Every row belongs to one group in each of 4 separate groupings. Each group adds its own fixed numbers to the row, and there is some noise. The rows also spread widely along 17 directions, which tell nothing about the answers.
In the rows, 128 means zero.
Known rows, each followed by its group in each grouping:
[ 93 146 168 137 161 122  73 151 185  94 135 128  81 137  87  73 140  95
 111 164 147  79 172 120 155 122 118 107 117 128 171 168  76 152 127] -> Q517 Q162 V Q733
[ 62 136 131 148 146 108 128 132 162 119 137 133 154 152 107 148 124 114
 128 137 140 112 172 145  97 130 162 101  93  90 112 115 133 148 125] -> Q623 Q988 P Q693
[135 123 130 125 185 105 107 117 148  98 141 142 162  92 111  96  95  86
 143 115 140 133 137 153 138  77  77 122 157 172 135 101 108 109 133] -> Q420 Q251 A Q849
[134 122 151 157 115 114 132 166 132 138 216 115 166 150 132 126 107 108
 158 186  81 112  94 112 183 170 130 105 170 171 112 158 106 110 109] -> Q623 Q254 A Q934
[175 115 158 119 101 146 121 152 117 116 110 107 103 134 135  89 124 134
 100 116 123 124 136  99 128 128 145  58 113 131 124 141 120 126 141] -> Q538 Q251 Z Q849
[156 127 106 219  80 123 122  89 122 124 191 142  72 141 107 130 130 129
 126 176  60 106  88 122 138 124  67  92 166 176  79 190 104  93 151] -> Q986 Q162 P Q934
[ 98 124 169 252 162 121 112 126 168 139 171 169  80 138 152 162 140 127
 140 189 142  71 137 131 130  95  87 140  65 127 116 127 133 128 133] -> Q986 Q254 V Q693
[178 128 135 190 156 181  95  97 148 117  99 157 102  85  94  71 184 144
 158 143 133 135  90 115 161 129  91 109 115 171  57 153  85  57 122] -> Q74 Q988 Q Q733
[ 92 124 186 163 158 135 144 169 154  52 155 148 125 128 148 128 100 128
 155 106 117 112 147 101 146 176 115 108 169 148 140 124 165 133 163] -> Q517 Q254 Z Q849
[218 114  82 118 139 115  89 104 198 134 146 163 137 112  92 143 102 116
 143 143 128 166 158 132  88 167 146 107 143 158 206 171 113 106 128] -> Q74 Q251 J Q693
[108 143  85 109 137 147 108  81 158 128  74 150 149 158 138 114 118 136
 127 100 143 179 106 117 114 145 178 135 111 149 155 133 147 123 112] -> Q538 Q254 Q Q849
[138  80 139 104 165 105 170 180 103 210 101 126  91 102 120 154  88 140
 102 133 179  91 158 113 145  48 105  79  72 138 174 123 129 167 125] -> Q420 Q251 J Q693
[126 111 123 112 124 157 159 172  86 142 157 127 178 111 110 116 123 121
 146 121  75 131 106 137 160 167 179 102 138 121  42 121  97 120 117] -> Q517 Q162 A Q934
[164 160 104 131 163 128  95  75 127 142 142 155 122  96 115 159 170 151
 148 114 161 137  93 128 163 162  56 159 170 134 127 129 135 109 151] -> Q986 Q988 A Q693
[157 101 148 116 139 111 165 193 108 111 140 132 156  99 113 135 126 151
 154  92 133 136 122 110 142 164 129 132 152 134 104 115 133 115 163] -> Q420 Q988 J Q849
[105 142 145 145 154 185 139 141 125 155 126 156  91 141 183 127  72 112
 109 117 117 106 133 104 178 136 157  85 134 152 178 145 154 159 113] -> Q517 Q254 Z Q693
[116 152 148 144 146 118 121 165 120 180 141 109 155 100 101 126 174 136
 132 168 140 121 157 130 138 118 124  98  83 121  88 115  90  90 107] -> Q986 Q162 J Q693
[141 111 121 159 140 116 182 157  90 157 125 126  52 107  65  90 142 125
 121 169 166  80 128 131 193  32  86  79 190 128  94 170 104 131 110] -> Q517 Q162 Q Q733
[138 103 148 197 158 124 108 122 144 140 184 164 103 135 148 147 122 117
 147 174 138  71  90 134 173 115 100 145 117 127 111 137 125 156 129] -> Q517 Q988 A Q849
[191 122 127 161 141 103 136 171 115 120 203 173 124  84 130 158 116 124
 149  85  98 137 133 120 121 183 110 169 167 162 138 125 121  96 197] -> Q623 Q254 V Q934
[101 149 157 161 103 117 126 154 146 112  99 109  96 175 133  83 158 136
 120 136 161 130 127  94 135 113 163 128 116 108 126 139 129 126 128] -> Q986 Q254 Q Q733
[125 122 221 138 147 101 152 228 121 116 127  99 171 121 172  99 112 140
 134  81 134 146 156  73 120 144 163  93  65 163 125  73 135  99 160] -> Q538 Q254 J Q693
[ 69 123 144 121 137 127 119 136 127 125 119 121 145 137 146 158 131 150
 132 122 124 134 114 114 129 148 104 162  93 132 142 113 141 136 136] -> Q986 Q251 J Q693
[170  93 100  60 125  57 120 126 133 108 141  97 192 122  88  84 106 108
 139 135 130 177  98 138 116  85 111 133 171 166 140 127  99 105 123] -> Q986 Q162 A Q849
[ 99 108 193 188 165  88 141 163 120 113 166 128 101 103 142 147 131 138
 144 146 140  80 129 119 151  90  42 137 116 148 129 105 136 126 159] -> Q517 Q162 J Q693
[ 87 141 126 141 140 131 133 144 140 142 116 147 112 119 135 143 106 105
 107 110 126 118 192 147  97 102 145 116  91 106 167 106 125 139 131] -> Q420 Q162 J Q934
[149 103 127 142 116 140 114 106 132  91 133 146  91 143  97 147 155 142
 129 111 126  95  94 128 145 188 127 123 146  80  75 145 128 171 171] -> Q420 Q251 J Q934
[143 144 158 166 135  92 117 123 124 106 201 113 153 145 146 138 124 113
 135 118 129 106 120 126 135 156 124  81 151 120  81 104 149 144 172] -> Q986 Q254 V Q849
[ 91 132 105 116 139 139 147 145 129 158 118 141 121 129 102 129 117 117
 123 137 125 127 154 132 138 112 143 105 121 133 141 145 109 130 104] -> Q538 Q254 A Q934
[112 146 126 152 153  97 133 104 131 152 121 124  94 145 104 112 129 141
 122 133 164 114  97  93 174  91  83  88 150 173 120 159 129 127 139] -> Q986 Q162 J Q693
[128 161 160 238 157 141 120 109 165  87 112 192  64 154 211  81  74  82
 110  52 139 122 144 110 112  79 171 130 107 145 157  90 159 130 173] -> Q517 Q162 A Q934
[151 143 104 148 130 123 130 143 124 136 177 147 133 122 133 128 107 104
 145 114 114 135 113 128 150 134 140 154 181 151 134 138 113 115 138] -> Q74 Q251 A Q733
[165 140 109 144 147 170  82  69 125 156 137 156  66 126 113 143 166 144
 126 164 160  82  82 130 207 156  72 110 165 112 126 184 126 157 115] -> Q538 Q988 Q Q849
[117 127 103 175 113 116 147 185 138 154 167 171  82 110  94 176 138 141
 134 161 100 123 167 131 109 135 111 190 131 129 172 179  99 101 143] -> Q517 Q988 Q Q693
[ 95 133 121 100 163 186 124 140 114 176 118 138 130  97 108 153 144 138
 138 159 126 108 128 137 175 138 107 115 110 122 128 141 102 130  82] -> Q74 Q251 A Q693
[183  64 161  44 151 164 117 185 117 105  75 139 161  63 142 117 124 162
 132  90 123 168 140 113  95 165 129 141  60 136 171  85 125 109 138] -> Q623 Q254 A Q849
[126 107 118  79 142 181 129 164  99 149 120 150 117  98 147 140  92 130
 112 121 101 124 139 128 149 148 124 122 123 137 184 137 128 150 112] -> Q986 Q254 P Q849
[ 73 189 104 177 171 153 130  76 158 109 138 172 117 143 117 166 138 138
 154 110 149 129 133 126 162 185 112 115 198 123 117 145 177 130 139] -> Q986 Q254 Q Q693
[111  79 161 138 118 109 175 170 153  93 124 114 140 136 134 145  96 145
 144 143 125 137 175 116  87 126 141  82 106 130 154 120 164 126 124] -> Q538 Q162 Q Q733
[100 129  84 139 111 110 195 130  90 136 139 113 155 144 101 112 101 122
 139 109 113 151  96 122 152  99 140  92 203 165  70 144 143 106 128] -> Q623 Q988 Q Q733
[ 91 109  93 125 139 158 150 126 136 145 137 150 143 139 133 137  72 104
 129 159 103 126 132 148 146 103 137  99 144 140 147 149 134 144  81] -> Q986 Q988 A Q849

New rows. What belongs after each?
[126 113 126 142 106 142 146 134 125 127 118 126 139 139 120 139 145 152
 133 142 116 140 119 127 111 138 144 111 104 103  87 125 133 115 121] -> Q986 Q988 A Q693
[135 146  92 150 115 120 122 148 142 140 156 167  94 128 109 147 122 142
 126 125  98 146 128 100 128 168 115 156 156 183 180 187 114  98 157] -> Q538 Q254 J Q849
[106 143 139 132 115 103 135 146  85 161 124 106 111 121 127 131 155 143
 101 104 129 120 122 115 115  90 106 125  77 120  96 106 107 122 167] -> Q517 Q988 A Q693
[111 117 129 193 155  91 141 156 152 149 151 151 119 128  91 128 138 132
 155 181 147 107 117 119 146  80 107 148 109 158 101 152 103 108 124] -> Q517 Q251 A Q849
[155 152  83 160  97  66 144 103 125 166 164 125 170 155 140 146 126 114
 134 128 131 174 115 150  78  94 179 141 136 119 110  97 141 101 133] -> Q517 Q254 A Q693
[187 141 101 127 115  60 125 152 117 145 173 113 149 110  39 109 174 135
 135 117 139 141 123 113 116 157 146  97 149 138  48 147  80  91 182] -> Q623 Q254 P Q733
[136 118  95  99 155 137 131  79  90 134 144 129 158 134 137 121  90 106
 122  59 116 129  60 135 161 131 140  93 160 146  68 113 132 162 154] -> Q74 Q988 V Q693
[148 118 184 125 161 136 122 162 141 102 102 115 128 124 133  69 112 123
 124 106 148 131 134  93 152 116 130  76 110 164 128 121 119 120 136] -> Q986 Q251 V Q693
[ 69 119 121 109 147  83 150 119 121 123 112 119 122 138 118 130  94 141
 115  87 135 140 104  92 131  91  84 121 130 183 136 137 138 131 168] -> Q986 Q162 Z Q693
[128  91 157 106 121 116 168 204 119 125 155 107 159 116 115 139  96 129
 136 156 102 124 159 121 124 126 128  87 134 138 146 130 126 121 115] -> Q623 Q251 A Q693
[147 125 159 118 125 182 111 145 139 119 120 126 160 120 162 133 110 132
 126 127  98 136 156 124 110 177 163  65  77 120 131 102 138 123 118] -> Q420 Q251 A Q849
[156 117 141 159 127 115 173 186 128 108 168 143 134 122 110 137 134 136
 154 136 127 128 144 130 136 150 149 133 184 107 108 134 137 111 134] -> Q986 Q162 V Q693
[153 126 107 138 159 123 107 103 142 122  97 166 116 121 115 134 150 150
 141  92 170 143  95 119 133 139 122 176 122 129 117 123 133 126 161] -> Q420 Q251 Q Q849
[163 180 164 182 124 160  88 133 134 137 109 125  98 117 131  77 170 135
 112 128 127 130 143  96 127 129 136  68  76 147  93 129  99  80 144] -> Q517 Q251 A Q849
[108 127 113 117 116 141 111 125 141 154 126 129  80 139  94 150 131 135
 105 187 124  99 147 128 144 126  91  99 132 127 191 186 113 148 103] -> Q623 Q251 J Q693
[196  96 141 113 133 130 105  88 155  80 128 139 116 143 141 125 109 143
 139 100 131 141  79  99 128 178 120  97 152 147 147 139 154 144 161] -> Q74 Q254 A Q693
[131 112 124 107 144 144 109 154 148 147 123 138 123 107  93 127 141 137
 137 165 136 120 137 121 154 157 117 133 118 138 166 163 100 124 104] -> Q623 Q988 J Q733
[159 128 124  80 145 161 127 150 118 140 133 145 151 100 155 143  84 124
 120  74 102 153 146 119 124 185 160 101 124 139 171 114 137 137 147] -> Q517 Q988 A Q693
[108 107 158 124 143 104 185 172 144  83 101 133 119 143 142 131 106 157
 161 123 170 142 133  99 140 127 130 139 175 141 189 123 189 139 123] -> Q517 Q254 P Q849
[134 112  92 121 126 122 156 112 131  98 132 147 165 129  99 146 151 135
 165 134 136 159 107 167 122 139 142 164 191  89  98 113 148 114 103] -> Q538 Q254 A Q693
[143 129 143 137 162 138 113 117 131 119 131 135 103 123 107 132 148 145
 138 106 168  99 112 104 175 173 112  94 142 121  92 140 137 154 159] -> Q538 Q251 Q Q733
[143 145  93 146 140  89 125 131 144 164 155 156 118 131 132 143  96 113
 120 114 140 143 143 120 113 117 145 132 136 161 187 141 135 129 154] -> Q517 Q254 J Q849
[ 51 144 193 176 131 166 157 186  84 139 119 111 117 123 175 127 141 158
 126 136 111 103 131  96 160 114 104 108  78 137  92 105 139 109 123] -> Q986 Q162 Q Q849
[149  84 103  90 119 120  99 117 144 112 138 146 106  95  89 174 147 150
 130 169 109 131 137 155 103 149  56 178 138 117 201 159 108 124 124] -> Q538 Q162 J Q693
[180 138 104  95 112  92 106  68 130  93  61 115  88 144  84  97 177 161
 101  73 195 158 110 108  88 118 123  96 142  95 118 129 147 138 183] -> Q623 Q254 Q Q849
[183 115 147  93 148 171 141 162  83 135 143 124 157  64 163 128 101 103
 133  91 108 133 164 154 129 126 124  85 137 115 134  72 127 118 120] -> Q74 Q251 A Q934
[ 94 134 128 177 165 137 167 134 175  78  86 177 161 124 105 133 154 147
 177 113 167 161 157 144 102 147 175 156 147  92 101  95 170  91 111] -> Q623 Q162 J Q693
[141  93  99 122 138  53 178 142 100 126 147 114 180 115 114 107  69  91
 133  73 128 166 123 140 103  50 132 117 160 169  95  86 128 112 159] -> Q986 Q251 J Q934
[120 146 144 138 174 161 109 119 111 121 125 148 125  62 154 146 151 116
 128 118 143 116 178 175 112 100  70 138 108 100 154  70 137 116 122] -> Q517 Q988 V Q849
[109 128 128 117 108 118 111  98 118  95 107 112 139 126 155  96 123 104
 116 128 109 155 121 156 100  62  91 155 133 134 163  92 121 101 108] -> Q623 Q162 A Q934
[165  83 172 105 118  87 178 210  93 115 137 108 111  96 127 129 122 159
 136 115 141 130 126  95 144 106  70 146 166 149 171 129 134 107 157] -> Q623 Q988 Z Q693
[150 140  79 127 132 156 118  93 133 156 145 162 144 145 132 169 146 135
 158 137 136 139  72 145 161 175 164 180 169  96 119 142 136 140 101] -> Q74 Q251 A Q693
[121 126 152 189 117 109 113 104 148 101 127 127  84 151 109 129 183 155
 141 165 153 104  95 118 139 121  81 144 129 106  99 149 130 124 143] -> Q517 Q988 Q Q693
[225  91 127 121 101  88 132 136 134 117  86 139 103 126 127 102 161 138
 128 109 180 160 114 137  88  84 155 181 117  81 145  95 125 119 142] -> Q420 Q254 A Q934
[158 101 119 158  77 114 169 173 134 128 122 132 120 121 118 137 133 144
 137 155 107 165 168 132  72 110 142 138 119 125 159 140 127  75 116] -> Q623 Q988 Q Q934
[ 95 140 132 173 149 102  96 109 192 114 150 146 152 192 126 101 117 104
 150 140 133 125  93 108 151 159 189 141 109 157 106 150 107 136 122] -> Q538 Q162 V Q934
[116 122 155 104 130 132  94 119 120 154 121 121  71 136 165 155 132 137
 103 128 150  90 121 112 137 115  87 132  73 108 194 121 125 178 141] -> Q74 Q254 A Q934
[135 120 111 101 106 173 152 127  63 138 107 116 110  98 116 130 160 151
 118 128 104 130  97 147 152 118  94 127 157 110 101 130 122 116 110] -> Q517 Q988 V Q693
[172  79 111 108 103  94 135 130 139 123 126 148 137 157 193 155  81 134
 127 104 143 165 100 124  90 120 170 193 122 124 211 107 172 153 136] -> Q538 Q254 Z Q849
[190  71 120 119 122 110 134 140 134 118 159 146 135 130 145 141  79 133
 137 126 108 143 101 116 124 147 134 129 144 158 161 146 140 135 146] -> Q538 Q162 Q Q849
[157  77 138 106 140 158 146 140 112  95 104 161  91  99 140 137 110 146
 134  94 120 121 118 127 136 150 116 142 138 116 152 118 147 154 145] -> Q517 Q162 P Q934
[149  71 103  82 144 140 130 169 161  89 106 171 133 119  75 119 109 132
 128  96 125 143 147 129 101 170 183 147 117 104 138 154 109 154 148] -> Q986 Q988 V Q849
[194  96 145 118 169 104 135 130 174  71 121 149 124 110 114 107 111 105
 151 119 191 131 159 149 130 113 129 121 198  94 180 115 156 146 126] -> Q517 Q988 Z Q693
[156  96 155  94 151  83 145 210 122 122 158 116 134  98  82 106 105 116
 130 124 137 118 148 108 156 114 102 117 168 159 151 150  92 120 151] -> Q623 Q251 Z Q693
[153  81 155 135  84  97 141 130 100 131 137  84 111 151 151 114 105 137
 104 140 111 111  90 108 114  87 116  68  90 146 105 118 132 146 151] -> Q420 Q254 P Q733
[ 92 151 145 117 165 127 104 136 129 191 132 117 106 129 154 118 101 104
 115 166 155  99 135 113 194  72  76 118 111 172 205 141 106 144  88] -> Q986 Q251 A Q934
[ 98 110  99 103 162 127 125 116 124 125 117 149 117 126 114 117 107 120
 125 116 142 123  91 133 167  94  91 166 154 154 150 147 118 150 125] -> Q986 Q988 V Q849
[111 149  79 122 145 171 142 120 147 145 126 166 139 109  62 169 149 156
 143 143 103 145 153 135 126 210 147  93 148 130 114 175 125 102 114] -> Q623 Q162 V Q693
[175 141 133 150 201 138 139 176 121 205 124 171 136  52 149 127 110 109
 134 102 163 139 186 135 120  76 142 113  70 157 157  80 110  84 119] -> Q74 Q254 P Q693
[116 143 129 149 181 137 138 132  81 199 151 153 102  86 174 165 118 131
 138 110 147 104 101 122 192 102  58 171 125 173 163 109 132 130 134] -> Q517 Q988 V Q934
[122 106  68 133 106  90 168 105 121 137 116 135 115 142  60 159 169 161
 149 147 154 144  97 142 121 106 111 170 165 108  91 153 131 122 126] -> Q986 Q251 V Q934
[109 160 127 145 129 157 108 120 137 110 123 148  96 126 125 124 155 142
 132 143 121 132 123 121 151 145  84 142 155 146 156 154 126 100 120] -> Q538 Q254 A Q849
[150 126 104 134 131 163 160  83 114 109  77 140 135 122 140 124 129 163
 150 109 146 168  88 123 143 127 115 101 173 148 106 118 183 105 109] -> Q986 Q251 P Q849
[140 121 167 200  90  93 161 143 118  85 160 118  99 169 180 122 104 133
 141 109 113 129  84  89 148 121 101 145 184 173 140 130 168 114 165] -> Q538 Q251 J Q934
[170  75 153 120 127 113 122 145 114 126 144 113 134 102 142 106 113 127
 134 149 115 123  96 119 142 103 101 126 114 162 129 122 108 117 128] -> Q517 Q162 Z Q733
[107 116 158 133 121 109 198 194 100 146 161 119 133 132 158 184  98 145
 131 133 129 108 164 122 126 123 137 100 141  97 156 105 178 150 128] -> Q623 Q162 A Q693
[142 125 151 144  99 138 144 128 122  88 111 120 113 142 123 132 191 176
 150 145 156 126 102 119 145 160 125 136 164  78  92 132 156 119 123] -> Q538 Q162 Z Q849
[137 151 158 189  85 112 106 108 146 128 110 108  86 163 139 107 172 145
 104 170 145 119 140 116  93  81 123  86  68 106 119 127 126 104 124] -> Q538 Q162 A Q849
[175 130 139 109 187 106 110 172 121 134 166 144 147  54 118 105 109 108
 146  97 138 142 149 117 162 132  78 147 163 186 162 121  95  91 161] -> Q986 Q162 Q Q733
[ 50 175 126 113 108 106 114  94 127 153  82  80 116 169  94 142 208 168
 111 160 179 122 121 122 127 111 104 123  95  85 122 133 130 135 106] -> Q623 Q988 V Q693
[ 85 167  98 132 125 130 143 104  75 173 139 129  81 138 148 167 128 138
 101 113 145 103 111 125 169  99  75 129 171 123 159 143 157 157 139] -> Q623 Q988 Q Q849
[ 66 149 171 165 137 160 183 159 131 122  92 111 119 136 133 123 149 164
 160 163 152 122 142  97 163 104 101  79 138 144 124 132 161  94  82] -> Q74 Q988 A Q849
[174  91  98 105 100  84 120 117 153 134 103 124 139 164  86 126 153 163
 125 120 153 162  96 107  77 151 194 123  71 117  98 144 120 134 153] -> Q538 Q254 V Q849
[ 90  96  96 101 142 121  97  78 147  89 123 153 123 145 124 134 103 129
 138 124 108 137  51 130 152 139  79 206 160 167 173 156 125 153 134] -> Q517 Q988 P Q693
